The rows of a group lie close to one hidden flat surface of 11 dimensions, which passes through zero. Surfaces can cross.
Known rows, each followed by its group:
2  0  21  0  -10  -24  18  24  -39  5  29  -11  -4  13  -22  -49  6 -> Z364
-34  -16  63  5  -33  -22  5  36  -23  3  35  2  -28  31  -9  -12  36 -> Z598
-12  13  -36  17  -9  10  -12  7  34  -12  -18  11  19  -1  3  28  20 -> Z674
-17  0  13  2  -9  21  68  33  4  -36  18  -14  -16  -27  7  17  31 -> Z674
-56  -53  -4  -3  -26  -26  -19  -22  -25  -29  20  17  -2  35  70  40  -13 -> Z704
-3  -19  -42  -23  30  35  -6  -3  41  -24  -35  -3  -12  8  -12  25  1 -> Z704
-6  12  -12  -5  -57  31  -5  30  -21  17  -54  28  -15  0  24  2  -41 -> Z674
55  -15  66  -20  34  29  -6  -28  21  -10  30  -59  -12  -21  44  21  -22 -> Z674
-27  7  -16  20  -28  -9  -31  20  16  -8  3  -10  -3  25  -12  -4  42 -> Z364
-13  -49  -39  -10  4  48  -18  35  11  -13  -13  -9  -29  15  -17  -1  -24 -> Z704
-38  -14  18  8  -47  22  18  3  45  -3  20  -28  -11  10  -5  15  34 -> Z598
29  8  36  14  18  -19  -28  -5  36  11  -12  -19  -18  -7  33  34  10 -> Z674
16  -17  -38  16  42  -42  8  -9  -10  6  17  -11  39  0  43  26  -17 -> Z598
32  35  -2  14  19  -16  -43  24  -30  7  38  -16  15  -16  47  3  6 -> Z704
-5  9  8  13  -15  -11  -21  8  -13  14  45  11  46  31  21  13  35 -> Z674
-4  5  -29  -26  32  -36  -30  -34  -3  -41  -5  7  -10  28  43  26  16 -> Z674
42  22  -10  13  -7  -38  -33  30  -39  34  -30  3  -17  6  42  -13  -42 -> Z598
-18  -23  39  8  -50  52  -7  28  0  3  23  -29  -25  -14  29  8  -33 -> Z598
-10  -12  16  -24  -46  27  4  -19  0  35  -10  -10  -19  13  5  -9  -39 -> Z674
-15  -48  -7  -11  -7  19  -6  2  -29  -10  10  -5  1  7  22  -13  -48 -> Z364
-58  -27  -20  -22  5  -10  22  -31  -5  -17  31  13  -19  3  9  31  12 -> Z364
0  -14  -29  -30  14  16  -18  -30  -6  -11  32  -27  -23  -11  24  11  -24 -> Z704
-8  -7  17  -7  -15  -1  4  -9  -2  -20  3  -18  -10  7  23  -1  1 -> Z704
58  25  34  -13  -5  20  10  11  18  -7  -51  -29  -35  -5  9  -10  -11 -> Z598
13  3  14  -27  -10  -7  69  -58  16  15  8  -31  54  30  -11  -12  19 -> Z364
-31  -7  29  15  -41  -16  4  1  15  37  40  -17  -5  17  19  19  20 -> Z364
3  17  16  -36  -7  -31  15  -33  -44  23  51  -14  -8  11  30  -2  8 -> Z674
-39  -69  3  -16  4  17  11  0  15  -28  -16  2  -22  36  -17  5  -9 -> Z704
16  20  6  -13  -25  19  1  37  -20  -34  -2  -33  -32  -8  16  -25  8 -> Z704
-16  -3  -10  -23  13  -3  5  -8  -21  -13  47  -21  -38  -24  -10  -15  7 -> Z364
9  -2  12  -4  -46  58  -30  20  -9  17  19  -8  53  30  11  -10  1 -> Z674
18  2  -2  -33  -27  -8  6  -24  0  -12  -40  -26  -18  41  -6  -31  -6 -> Z364
-23  20  15  4  -31  24  -28  10  18  -6  -12  34  -5  9  -26  -2  33 -> Z598
14  28  -10  3  -37  -13  -39  30  -16  16  -60  14  -45  22  -1  -29  -13 -> Z704
20  5  -35  15  25  41  -51  25  -17  -26  -23  38  29  -29  -23  -26  -30 -> Z598
21  -1  -16  6  -13  21  20  11  -6  -11  -16  -1  52  8  -6  -25  -9 -> Z364
-17  -30  17  9  28  -23  59  31  -7  -40  -20  19  19  35  -42  -14  43 -> Z598
23  15  -6  11  17  -19  -3  31  -32  -3  -33  25  -18  -19  -16  -29  -22 -> Z674
-5  -31  -17  13  14  4  -19  48  -34  39  26  21  -7  -9  39  22  -39 -> Z704
-13  -15  57  -9  -17  -42  44  -15  -21  1  -27  32  -3  21  33  14  -1 -> Z704
11  8  1  -9  -19  -8  -12  7  3  -34  9  -40  11  50  33  -3  38 -> Z364
34  30  -3  -1  18  -3  -13  -28  45  13  -44  -6  7  -1  7  25  5 -> Z598
9  26  5  -6  -37  -23  -13  32  -34  -5  11  -31  -23  27  6  -38  27 -> Z364
-27  12  -30  -19  -35  36  23  7  2  -13  -35  16  -39  -29  25  25  -25 -> Z364
5  -17  20  22  -27  55  24  14  38  -3  30  -41  55  0  6  13  11 -> Z364
-11  -20  59  -18  14  10  85  -14  25  -19  16  -12  5  -6  9  41  28 -> Z674
11  45  -11  24  -21  6  -13  -43  22  -31  -1  1  64  -32  24  13  22 -> Z704
26  9  -6  -16  46  -1  14  -40  -10  10  -7  23  24  -27  -4  1  -26 -> Z598
-25  -40  45  10  -26  -21  -22  -1  22  -10  -11  -6  -15  52  12  8  13 -> Z704
-14  -28  -11  -23  36  -8  36  -40  -9  -15  14  10  -7  -19  16  21  -27 -> Z674
10  41  -45  -20  17  -17  2  -61  11  22  26  -14  16  -23  -27  -8  9 -> Z598
2  7  56  9  -36  -2  17  22  -10  44  -33  42  -16  1  -7  3  -15 -> Z598

New rows, each followed by its group:
6  29  0  -21  -22  -8  8  34  -33  11  37  -45  -57  -1  -1  -31  18 -> Z704
23  13  20  8  -30  11  -18  15  2  -46  -41  -14  -9  4  2  -36  -3 -> Z704
-31  22  -1  19  -17  -55  -25  -13  10  56  36  7  -14  4  -16  10  32 -> Z364
-15  5  7  -3  24  -22  9  -30  -12  27  14  56  35  -7  6  27  -4 -> Z598
-2  -12  19  19  -12  -34  52  11  10  43  50  -45  9  3  24  18  11 -> Z598
-3  5  14  25  10  41  -14  32  -6  -17  9  54  43  -30  0  18  3 -> Z598
-15  -59  6  0  2  -3  36  -6  -3  -2  30  -36  -2  1  15  -1  -30 -> Z598
-19  -14  11  11  -9  -24  -16  -29  10  0  -32  28  19  22  13  17  -8 -> Z704
23  43  -37  -13  -30  72  -20  -8  22  -15  21  -41  23  -24  10  -6  4 -> Z674
-14  -5  13  -11  41  -20  -11  -10  2  -19  21  7  -37  -16  15  35  18 -> Z364
-23  -4  19  -9  -40  3  55  -19  -55  -57  14  6  19  -25  41  -15  -13 -> Z704
-6  16  26  7  12  -25  -19  -23  34  39  13  4  -37  -21  -10  26  20 -> Z364
25  47  0  -6  -23  -35  -9  3  -58  34  62  -37  -7  -17  19  -33  1 -> Z364
3  9  0  -6  -15  10  -49  -17  26  -11  11  -31  -27  8  -23  -22  13 -> Z598
33  53  -17  -17  -32  -13  30  -1  -34  19  15  -26  31  8  24  -22  9 -> Z364
-42  -38  -5  -6  7  -31  26  -17  -13  0  35  2  8  16  37  35  4 -> Z598
-64  -27  16  -2  -30  -20  27  16  -40  3  35  30  -9  12  22  16  10 -> Z598
50  34  35  -44  27  -19  4  -15  -25  -23  19  -18  12  36  27  1  47 -> Z674
-19  -2  18  -24  -20  -3  -2  -51  16  36  -36  42  -17  3  46  55  -22 -> Z598
26  37  39  25  -6  -40  17  24  20  25  24  -49  -2  17  9  11  56 -> Z598
-10  -22  1  3  1  3  47  20  8  -22  12  -35  -3  11  -31  -26  21 -> Z598
17  15  -40  20  6  -9  -22  36  -29  -26  -43  37  38  20  16  -5  7 -> Z364
16  25  3  -6  -36  -24  14  52  -41  -32  -17  -17  5  58  13  -39  42 -> Z364
17  19  9  -11  7  -7  4  -14  -37  36  -2  25  -7  -28  -28  -35  -37 -> Z598
2  17  -30  -8  -42  -10  8  -24  -18  33  -17  2  24  18  -6  -23  -17 -> Z364
-11  30  -29  -9  26  -4  -8  -15  -4  -31  -12  51  26  3  9  34  44 -> Z598
-30  9  -2  6  -63  21  -21  57  -39  -1  -15  37  -28  -1  22  1  -7 -> Z598
19  36  25  2  16  -29  -9  -5  29  18  -49  37  -24  9  13  44  25 -> Z364
2  33  -11  23  -14  23  -26  -3  63  11  13  -28  6  -19  -17  20  48 -> Z364
14  11  -27  -33  10  9  -19  -17  -5  -64  -4  -32  -22  4  -3  -25  10 -> Z704
0  6  22  26  -13  33  14  56  10  2  0  0  -6  -27  -22  -10  5 -> Z364
-34  -9  -43  37  -5  -3  4  3  6  39  -28  60  30  -20  -29  2  -36 -> Z674
19  3  12  -11  32  -51  -15  -37  17  1  1  -19  -8  34  33  23  27 -> Z598
33  53  -25  1  13  3  -7  8  28  -29  -44  -12  -17  -15  0  6  28 -> Z674
-6  -22  -11  -2  13  20  -9  -9  28  13  -17  17  6  -2  37  55  -28 -> Z704
-20  16  7  37  -16  -24  39  51  -28  5  35  -12  -47  -60  -2  -9  1 -> Z674
-32  -32  19  -22  -22  -15  44  -22  27  -18  1  -32  -34  40  9  18  28 -> Z598
1  -27  48  20  39  -35  29  18  -6  -9  32  4  12  8  -16  -5  31 -> Z674
28  8  11  32  10  44  -83  31  4  -1  19  8  26  -27  8  -6  -22 -> Z598
-4  34  8  -19  -17  -5  56  -50  0  -51  -22  6  24  -15  32  15  27 -> Z704
13  9  4  -12  -36  31  27  19  -29  -18  -39  2  -20  -26  5  -29  -47 -> Z704
-8  31  35  4  -39  -2  41  -29  34  -21  -22  -12  3  -2  -23  -12  42 -> Z704
13  9  -14  24  -3  -2  -33  10  -4  23  -25  5  -17  -34  35  13  -38 -> Z674
-23  -11  22  15  -21  0  35  -25  40  50  4  -1  -8  -25  -3  27  -13 -> Z674
23  49  26  4  -25  -19  13  -14  -13  -16  -51  21  10  -6  -3  -32  7 -> Z704
-28  -10  0  0  6  -23  -48  -14  4  -7  48  -21  -32  13  27  25  23 -> Z364
-41  -42  9  24  -10  38  -50  -15  27  8  32  18  29  -4  -6  22  -9 -> Z598
0  29  -41  2  33  -10  -36  15  -47  -14  68  -9  -13  -41  3  -13  6 -> Z364
-13  -7  -49  18  -10  12  10  44  -19  -12  -3  -1  13  -12  -39  -44  -11 -> Z598
6  -23  8  -7  20  7  -9  39  9  -17  -29  -6  -37  33  -13  -4  13 -> Z704
2  26  -10  -19  -10  -14  35  -18  -11  18  -15  25  15  14  -37  -18  23 -> Z674
-12  -1  -5  1  -48  18  -4  -25  13  25  65  -66  3  -2  -23  -33  0 -> Z364
